The same things were measured in two ways. Each way mixes the same 8 hidden numbers, adds some noise and spreads widely along 5 directions of its own, which tell nothing about the thing.
Some things both ways: the first way, then the second way.
[-0.83  1.28 -0.53 -0.76 -0.85  1.00 -1.16 -1.49  0.65  0.93  1.10 -1.89
 -1.55  0.92  1.46  0.52 -0.33  0.25 -0.40  0.34  0.80 -1.05 -2.39  0.78
 -1.43]
[ 1.85 -0.25  0.19 -1.16  2.11  0.26 -0.36  0.19 -5.76 -1.52  2.02 -0.31
 -1.09  0.96 -0.36  1.31  1.04 -1.74]

[-1.52 -0.02  0.60  1.07 -0.64  0.61 -0.08 -1.92 -0.12 -1.53 -0.47  1.03
  0.35  1.41 -0.78  0.38  0.48  0.76  1.08 -0.10  1.07  0.31  0.41  0.92
  0.09]
[ 1.12  1.05 -0.23 -0.19  1.16  0.41 -0.70  0.71 -1.65 -0.63  2.25 -0.20
 -0.27  0.16 -1.81  1.06 -0.47  0.83]

[ 2.54 -2.75  0.37  0.40  0.39  0.02  0.40  1.68 -0.11  0.22 -0.72 -1.23
 -0.05 -1.69  4.11 -2.07  0.72 -0.74 -0.38  2.47  1.13 -0.52  0.26  2.88
  0.79]
[ 1.19 -0.89 -3.10 -0.06 -0.77 -1.32 -0.47  0.33 -3.36  0.82 -1.88  1.57
 -0.79 -0.80 -0.52  2.65  1.85 -2.47]

[ 1.11 -0.25 -0.09 -0.43 -0.06 -1.21  0.00  0.97  1.77 -1.73  0.04 -0.35
  0.85  0.83 -1.41 -0.13  0.51 -0.19  0.26 -0.37 -0.73 -1.04  1.33 -0.16
 -0.05]
[ 2.04  0.67 -0.75  0.20  2.43  0.43  1.43  2.49  2.30  0.03  0.52  1.67
 -1.33  0.11  1.21  0.07  0.95  0.86]

[ 0.40 -1.55 -1.48 -0.16  0.27 -0.32  0.71  0.70  0.80 -0.56 -0.33 -0.40
 -0.03  0.78 -0.60 -0.31  0.70  0.21 -0.88  0.46 -0.61 -1.75 -1.90  0.10
 -1.29]
[-0.56  1.25  0.34  0.75  1.13 -0.42  1.13 -0.28 -1.39 -0.83  0.16 -1.71
 -3.49 -0.53 -4.13  0.86  0.32 -0.51]

[-0.67 -0.01  0.75  1.93 -1.37  0.29  0.66 -0.53  0.53 -1.93 -0.68  0.48
 -1.52  0.18 -0.01 -0.89  0.95  0.07 -1.64  0.69  0.51 -0.72 -0.80  1.73
 -0.59]
[ 1.13 -0.32 -0.54  0.09  1.95 -0.39  0.31  1.24  0.89 -0.31  1.09 -0.02
  1.15  0.38 -3.25 -0.49 -1.08  0.24]

[ 0.64 -1.39 -1.18 -0.36  1.45  0.63 -0.05  1.59  0.84 -2.38  0.17 -0.49
  0.40 -0.05 -0.04 -1.40  0.76 -0.26 -0.45  1.06 -0.49 -1.35 -0.96  1.66
 -0.30]
[ 0.27  3.71 -1.27 -3.01  2.43 -1.48 -0.29  1.29  1.38  2.68  3.18  1.20
  1.29  0.51  0.12  0.84  1.47  1.97]

[ 1.41  0.74  0.48 -0.24  0.80  0.46 -1.08  0.26  0.95  1.11  0.66 -1.67
 -1.48 -1.45  2.77 -1.04 -0.42 -0.75 -1.85  1.64  0.98 -0.61 -1.44  2.46
 -0.82]
[ 1.53 -0.39 -0.39  2.32 -0.87  1.98 -0.83 -1.11 -2.52  1.31 -1.30 -2.16
  1.17  0.46 -4.51  0.60  0.82  1.27]

[ 1.11 -1.24 -1.36 -1.34  0.94  0.03 -1.32  1.60  1.21  1.38  0.58 -2.42
  0.46  0.85  1.23  0.19 -0.10 -0.58 -0.20  0.73 -0.95 -1.00 -2.02 -0.54
 -0.62]
[-0.43  2.87 -0.54  0.08 -0.07  0.76 -1.03 -2.02 -1.00  2.25  0.91 -0.40
 -0.44  0.82  0.11  2.13  1.36  1.41]

[ 0.66 -0.70 -0.08  0.36 -0.18 -0.21  1.27 -0.33  0.08 -0.62 -0.42  1.13
 -1.51 -1.44  0.78 -0.59  1.16  0.72 -2.09  0.68  0.93 -1.67  0.64  0.50
 -1.34]
[-0.67  0.81 -1.92 -0.33  0.60  0.22  0.87  0.23  0.73 -0.48 -0.24 -0.41
 -0.65 -1.00 -1.64  0.54  0.35  0.00]

[-0.78  0.21  0.00  0.56 -1.80  0.54 -0.16  0.30 -0.42 -0.27  0.62 -0.36
  0.00  0.02  1.80  0.41  0.75  1.31 -1.11 -0.33 -0.18  0.12 -0.24 -1.56
  0.48]
[-0.93  0.31  1.94  1.01  1.18  0.00 -0.83 -3.35 -2.03  0.91  2.61 -1.69
 -0.59  2.22 -3.44  1.17 -0.43  1.77]

[-0.49 -1.07  0.61  1.25 -1.98  0.06 -0.58 -0.29 -0.09  0.28 -0.79 -0.10
  1.64  2.19  0.23  0.45 -0.50  0.08  1.79  0.32  0.42  1.32 -1.22  1.26
  1.54]
[ 0.05  0.48 -2.53 -2.23  1.18 -0.94  1.30  0.88  1.21  0.28  1.47  0.82
  1.97  1.26 -0.35 -1.87  1.06 -2.60]

[ 0.14 -1.33 -0.61  1.32 -0.91 -0.66  2.29 -0.45  0.07 -0.90 -1.38  0.88
 -1.46 -0.07 -0.66 -0.22  1.07  0.42 -1.87  0.80  0.69 -2.11 -0.99  0.58
 -1.28]
[-1.33  1.20 -1.22 -1.32  0.55 -0.23  1.24 -0.04 -1.45 -1.57  0.36 -2.14
 -1.80 -0.55 -4.02 -0.43  0.44 -1.98]

[ 0.23 -1.31 -1.48 -3.21 -0.26  1.04 -1.34  0.83 -0.72  0.38  1.83  0.39
 -0.31  0.60  2.28  0.60 -0.18  1.53 -0.13  0.95  0.37 -0.73 -0.78 -0.96
 -0.35]
[-1.38 -0.01 -2.12 -0.61  1.99 -1.74  0.08 -1.54 -2.10  1.16 -0.02  1.22
 -1.12 -1.61 -0.55  3.31  1.16  0.04]

[ 1.11  0.05 -0.63 -1.57  1.98  0.49 -1.36  0.57  0.40  0.26  0.99 -0.71
 -0.82  0.03  1.07  0.32 -0.64 -0.50 -1.13  1.51  0.52 -0.86 -1.08  0.58
 -0.41]
[ 1.63  2.20 -1.24  1.31  1.39  1.37 -1.85 -0.57 -1.29  2.59 -0.76  0.41
  1.58 -1.33  0.39  3.69  0.60  2.97]

[ 0.57  1.42 -0.24  0.45  2.07  0.33  1.30 -0.46 -0.23 -3.03  0.51  0.01
 -0.07 -2.23  0.21 -0.42  0.99  0.54 -1.24  0.31  1.41 -1.62  2.65  0.65
  0.41]
[ 1.25  2.94 -0.93 -1.08  1.16  0.98 -1.60  1.17 -1.31  1.08 -0.24 -0.48
 -0.88 -0.56 -2.01  2.22 -0.08  1.53]

[-0.24 -1.21 -1.41  0.35 -0.39  0.34  0.63  0.23  0.18 -1.57 -0.72  0.20
  0.16  1.55 -2.05  0.90 -0.24 -0.68  0.59  1.09  0.28 -1.57 -1.61  1.10
  0.22]
[ 0.24  2.65 -0.54 -0.02  1.14  0.53 -0.48 -0.14 -1.35  0.02 -0.68 -1.36
 -1.20 -0.77 -2.15  1.95 -0.15 -0.26]

[-0.64  0.50  0.51  0.18 -1.45  1.18 -1.39 -0.80  0.05 -1.65  0.14  0.19
  0.93  1.63 -1.49  1.89 -0.96 -1.12  3.18  0.53  1.31  0.16  1.51  1.40
  2.11]
[ 2.78 -1.56  1.24  2.26  3.05  2.33  1.27  0.99 -1.78 -1.57  0.76 -0.31
 -1.63  0.53 -1.56 -0.42  0.13  1.05]

[ 0.12 -0.06 -0.57  1.29 -0.04 -0.96  1.70  0.20  1.06 -2.29 -1.04  0.65
 -0.94  0.60 -2.64  0.37  0.76 -0.27 -1.84  0.27 -0.14 -2.12 -0.23 -0.19
 -0.86]
[ 1.53 -0.15  1.25  0.50  4.43  0.09  2.56  2.36 -1.30 -3.31  0.54 -1.22
 -3.70 -0.94 -3.50 -0.38 -0.42 -1.09]

[-0.96  1.80  0.08  0.93  0.92  1.22  0.42 -3.14 -1.06  0.22  0.45 -1.21
  0.59 -0.86  2.23 -0.12 -0.13  1.30  0.50  0.22  2.81  0.14 -0.23  2.09
  0.28]
[ 1.08  2.27 -0.54 -0.26 -0.42  1.91 -0.85 -0.12 -2.31  1.21  0.66 -1.97
  0.22  1.41 -3.39 -0.59  1.15 -0.02]

[-1.50  1.29  0.59 -0.17 -0.99  1.10 -0.41 -2.96 -0.15 -0.68  0.40  1.60
 -2.84  0.65 -0.42  1.21  0.03  0.57 -0.70  0.62  2.20 -1.19  0.10  0.91
 -1.42]
[ 0.96  0.07 -2.79  1.18  0.28  1.82 -1.65  0.73 -0.53 -1.06 -2.23  0.15
  1.15 -2.62 -1.34  2.87 -2.16  0.62]

[-0.74 -0.63 -1.10 -1.47  0.32  0.90 -1.10 -1.17  0.79  0.84  0.84 -1.05
 -1.53  1.38  1.18 -0.33  0.28  0.83 -0.69  0.63  0.36 -1.33 -3.15  0.77
 -2.64]
[-1.92  2.71 -2.25 -0.87 -1.04  0.47 -0.68 -1.43  0.99  2.37  1.61 -1.15
  1.37  0.29 -3.16 -0.20  0.60  1.98]

[-0.72  0.91 -0.54 -0.39 -1.05  1.32 -1.02 -1.51  1.00  2.29  0.98 -1.43
 -0.03 -0.27  1.48 -0.21 -0.15  0.65  0.02 -0.52  0.39 -0.48 -2.67  1.24
 -1.98]
[-0.16  0.83 -0.42 -0.26 -0.33  0.63  1.20 -0.16  0.16 -1.16  0.61 -1.47
 -0.92  1.52 -1.79 -1.20  0.75 -1.87]

[-0.85  0.21 -0.03  0.90 -2.73  1.59  0.24 -0.58 -0.66 -0.96 -0.07  0.45
 -1.59 -0.32  0.68  0.59 -0.20 -0.29 -0.06  1.30  1.60 -0.98 -0.92  2.28
  0.62]
[-1.19  1.67 -2.21 -0.59 -1.15  1.28 -1.72 -1.97  1.20  2.02 -0.81 -1.41
  3.58  0.90 -2.26  0.53 -0.62  0.60]

Other things, the second way, with their names:
<195>: [ 1.39  0.71 -0.43  1.55  1.62  1.99  0.70  0.73 -1.05 -1.34 -1.95 -1.29
 -1.87 -1.10 -2.25  0.81 -0.39 -0.60]
<330>: [-3.78  1.06 -1.11  0.57 -2.12  0.00 -0.51 -3.51  0.30 -0.39  1.83 -2.25
 -0.20 -0.18 -3.12  1.59 -0.65  1.62]
<88>: [-0.73  2.50 -1.93  2.29 -0.67  2.98 -0.35 -0.65  3.21  0.81 -2.03 -1.44
  0.46 -1.72 -1.70  1.26 -0.90  2.88]
<200>: [ 0.34  1.13 -0.07 -1.48  1.44  1.24 -0.99 -1.00 -3.35  0.30  2.74 -1.57
  1.45  1.30 -2.15  0.21  0.54  0.96]
<255>: [ 0.65  0.26 -0.15  3.18 -1.29  0.93 -0.14 -0.90  1.74  1.17 -3.16 -1.96
 -0.24  0.54 -5.21  0.48 -0.74  0.42]
<407>: [ 0.50  0.96 -0.09  0.70  1.03  0.44  0.15  0.24  0.29  0.10  1.02 -0.53
 -0.80  0.34 -2.70  0.18 -0.35  0.99]
<347>: [ 1.74  1.59  2.49  2.11  2.84  2.51 -1.39 -1.50 -3.05  0.90  3.35 -1.52
 -0.04  0.78 -1.88  1.88 -0.22  4.78]
<266>: [ 2.28  0.47 -0.17  0.29  2.52 -0.74 -0.02  1.68 -1.31 -0.41 -0.68  0.71
 -1.37 -0.44 -1.29  2.07 -0.15 -0.82]
<56>: [ 3.32  0.59  1.23  0.67  1.12  1.42 -0.61  0.36 -3.60  0.81  0.15 -0.84
 -1.04  2.09 -1.17  0.84  1.79  0.02]
<165>: [-1.34 -0.14 -1.65  0.05  0.83  1.22  0.98 -1.63  3.39  1.59  0.20  0.22
  1.83  1.78 -0.61 -1.79  0.20  0.36]
<248>: [-1.08  1.46  1.25  1.18  2.44  1.94  2.79 -1.36  2.28  0.61  2.35 -1.34
 -2.22  1.68 -1.31 -2.33  1.66  2.08]
<197>: [-0.79  1.29 -0.75  0.69  1.29 -0.34  0.67 -0.10  0.44 -0.74  0.79 -0.95
 -1.05 -1.53 -3.05  1.25 -0.54  0.86]
<360>: [-0.18  0.47 -0.25  0.47  2.08 -0.39  1.00  0.40 -0.02 -1.34 -0.37 -0.55
 -2.32 -1.04 -2.58  1.27 -0.66 -0.30]
<21>: [ 0.97 -0.17  0.52  2.81  3.48  1.97  1.00 -0.49  1.35 -0.33 -1.91 -0.39
 -1.10 -0.68 -1.18  1.04 -1.06  1.29]
<85>: [-1.33  1.07 -3.56 -1.49 -1.94  0.64 -1.36 -0.13 -2.63 -0.95 -1.45 -1.28
 -0.40 -1.74 -3.14  1.80 -0.50 -1.68]
<315>: [-0.05  1.57 -1.32 -0.38  0.38 -0.34  0.44  1.22  0.81 -0.73  0.20 -0.51
 -1.15 -0.50 -2.73  0.27 -0.43 -0.72]
<14>: [ 1.39  1.25  0.26 -0.24  1.77  0.84 -0.08  0.06 -0.76  0.34 -0.08 -0.88
  0.28  0.70 -0.67  1.20  0.90  0.54]
<397>: [-0.80  1.85 -2.37  0.94 -0.86  0.98 -0.23 -0.34  2.41  1.21 -2.22 -1.19
  0.75 -1.10 -3.28  0.74 -0.47  0.90]
<231>: [-0.29  0.56 -3.73 -0.22 -2.65 -0.22 -1.30  1.00 -0.82 -0.78 -3.06 -1.05
 -0.12 -2.03 -4.95  1.71 -1.40 -2.12]
<18>: [ 1.13 -0.13 -2.28 -0.58  2.57 -0.97  0.99  0.87 -1.99 -0.17 -2.69  0.79
 -0.69 -1.81 -0.03  2.35  1.48 -2.66]
<370>: [ 1.18 -0.14 -1.48  0.15  1.68  1.47  0.94  1.48  0.01 -1.43 -0.85 -0.07
 -0.56 -0.90 -0.59  0.37  0.06 -0.36]
<89>: [ 1.43  1.67  0.12  0.56  1.76  0.87 -0.42 -0.51 -1.10  2.06 -1.82 -1.14
  0.33  0.57 -2.08  1.41  1.13  0.53]
<119>: [-2.21  3.13 -4.25 -0.94 -2.06  0.56 -0.45 -0.16  0.00  0.98 -0.61 -2.36
  1.37 -2.62 -5.69  0.09  0.33  0.41]
<144>: [ 1.27 -0.91 -0.91  1.78  0.99 -0.01 -0.64  0.09 -0.14  0.06 -2.25 -0.16
  0.37 -0.44 -3.66  1.51 -1.66 -0.51]
<98>: [-0.65 -0.09 -1.49  1.73  0.80  1.09  0.71 -1.28  1.02  1.17 -1.53 -0.13
 -0.68 -0.44 -2.17  0.40  0.14  0.67]
<194>: [-0.88  3.36 -2.18 -1.31  0.43 -0.49 -1.05 -0.85 -1.02  2.11 -0.39 -0.21
 -0.26 -1.09 -0.84  2.79  1.25  0.53]
<296>: [-0.18  1.28 -3.50  0.42 -0.04  1.01 -0.82  0.72  2.51  0.71 -2.08 -0.40
  2.71 -1.78 -3.50  0.41 -1.98  0.30]
<367>: [ 0.21 -0.07 -0.58  1.61  0.74  1.20  0.86  0.04  0.28 -1.13  0.00 -0.44
 -1.67 -0.35 -1.95  0.31 -0.35  0.45]
<257>: [ 0.28  2.13 -2.17  0.82 -1.04  1.84 -0.51 -1.02  0.86  2.54 -2.15 -1.33
  2.36 -0.41 -1.22  1.15  1.68  1.40]
<43>: [ 0.91  2.26  0.78  0.92  1.23  1.72  0.11 -0.54 -0.76  0.28 -0.18 -1.43
 -1.75  0.56 -1.00  1.13  0.70  0.82]
<93>: [ 1.94  1.66  0.43  0.10  1.26  1.09 -1.21 -0.33 -2.66  1.18  0.66 -0.60
 -0.04  1.27 -0.76  1.71  0.86  0.79]
<178>: [ 1.02  0.22 -1.11  0.74  0.25 -0.94 -0.93  0.24 -2.24 -0.18 -0.82 -0.73
  0.24 -0.87 -3.99  2.11 -0.75 -0.98]
<50>: [ 1.88  2.94 -0.06 -0.27  1.20  3.69 -1.03 -0.94 -0.12  3.44  0.24 -0.95
  2.83  2.40  1.32  0.14  2.33  2.86]

Some of these things the first way, each followed by its name:
[ 1.05 -0.23 -0.40 -0.68  1.74 -1.03  0.88  0.26 -0.86 -0.41  0.47  0.74
  1.89 -0.48  1.03  0.23  0.35  2.10 -1.15 -0.23  0.44  0.27  1.73 -1.96
  0.87] => <194>
[ 0.85  0.85 -0.59 -0.40  1.56  0.81 -1.03  0.69  0.27  0.33  0.88 -0.99
  2.39 -0.99  0.32  0.83 -0.60 -0.36  0.88 -0.15  0.12  0.18  0.75 -0.12
  1.31] => <43>
[-1.15  0.58  0.32 -0.26 -0.74  0.51 -0.21 -2.56  0.32 -0.31  0.42  0.85
 -0.41  0.81  0.25 -0.47  0.22  1.53  0.07 -0.17  1.36 -0.08 -0.88  1.71
 -1.52] => <231>
[ 0.13  0.76 -0.54 -0.67 -1.40 -0.03 -0.61  0.28  1.53  0.45  0.94 -1.24
 -0.32  0.51  0.42 -0.55 -0.33  0.42 -0.98 -0.19 -0.52 -0.73 -2.68  1.22
 -1.34] => <255>
[ 0.02 -0.33 -1.20 -0.17 -1.59  1.04 -0.29  1.15  0.22 -1.42 -0.11 -0.13
 -1.44  0.85 -1.61  2.05 -0.64 -1.77  0.22  1.57  0.31 -2.13 -0.85  0.61
  0.74] => <21>
[-0.95 -0.40 -0.05 -0.37 -1.91 -0.45 -0.13 -1.28  0.76 -0.34 -0.17  0.64
 -0.42  2.36 -1.37  1.11  0.29  0.74  0.60 -0.42  0.28 -0.81 -0.28 -0.60
 -1.03] => <367>
[ 0.78  0.94 -0.98 -0.25 -0.32  0.92  0.80  0.69 -1.02 -1.82  0.89 -0.26
  0.58 -1.67  0.86  0.30 -0.67  0.25 -0.19  1.13  1.51 -0.94  0.37  1.82
  1.93] => <89>
[ 1.13 -0.10 -0.57  0.12  1.67  0.31  0.13  0.57 -0.01  1.27  0.31 -1.27
  0.55 -1.97  2.09  0.28  0.79  0.10 -1.25  0.13  0.30 -0.97  0.77 -1.39
 -0.14] => <248>
[ 0.53 -1.35 -0.06  0.52 -0.26 -0.33  0.50  0.12  0.38 -1.42 -1.22  1.92
 -0.17  0.81 -2.67  1.29  0.07 -1.01  0.54  0.94  0.66 -1.31  1.33  0.37
  0.30] => <88>
[ 0.63  1.93 -0.47 -0.97 -1.11  0.59 -0.37  0.09 -0.21 -1.54  1.15 -0.86
  0.62 -0.01 -0.55  1.88 -1.61 -0.69  1.70  0.68  1.58 -0.79  1.41  1.35
  2.40] => <50>
[ 0.52 -1.20  0.16  0.70  0.02 -0.24 -0.55  0.95  1.16 -0.16 -0.56 -0.51
 -0.25  1.34  0.15 -0.72  0.00 -0.64 -1.09  1.10 -0.54 -0.06 -2.47  1.30
 -0.43] => <178>
[ 1.19 -1.57  0.08  0.88 -0.01  0.67  0.54  0.94 -1.05 -0.39 -0.70 -0.22
 -0.32 -1.34  2.19  0.31  0.53 -0.75 -0.26  1.86  1.36 -0.87  1.20  0.75
  1.51] => <98>
[-0.88  0.70  1.42  1.56  0.46  0.73 -0.54 -1.90 -1.05 -0.74 -0.39  1.73
  0.83  0.42  0.10  0.79 -0.31  0.58  0.34  0.44  1.85  1.60  1.17  0.78
  1.50] => <296>
[-1.43  1.41  0.61  0.27  0.12  0.70 -0.26 -2.40 -0.63 -0.38  0.83  0.91
  1.58 -0.01  0.90  0.19  0.38  2.32  0.43 -1.17  1.26  1.14  1.21 -0.30
  0.18] => <407>
[-0.20 -0.04 -0.02  1.02  0.69  0.31  0.01 -0.12  0.28 -1.70 -0.49 -0.26
 -1.36  0.84 -0.73  0.91  0.45 -0.88 -1.02  1.10  0.46 -1.39  0.05 -0.08
  0.01] => <347>
[ 0.25  1.70  0.25  0.72 -0.54  0.82  0.75 -1.13 -0.87 -1.50  0.64 -0.69
  1.41 -1.90  1.72 -0.32 -0.24  0.75  1.08  0.12  2.34  0.06  2.02  2.45
  1.93] => <56>
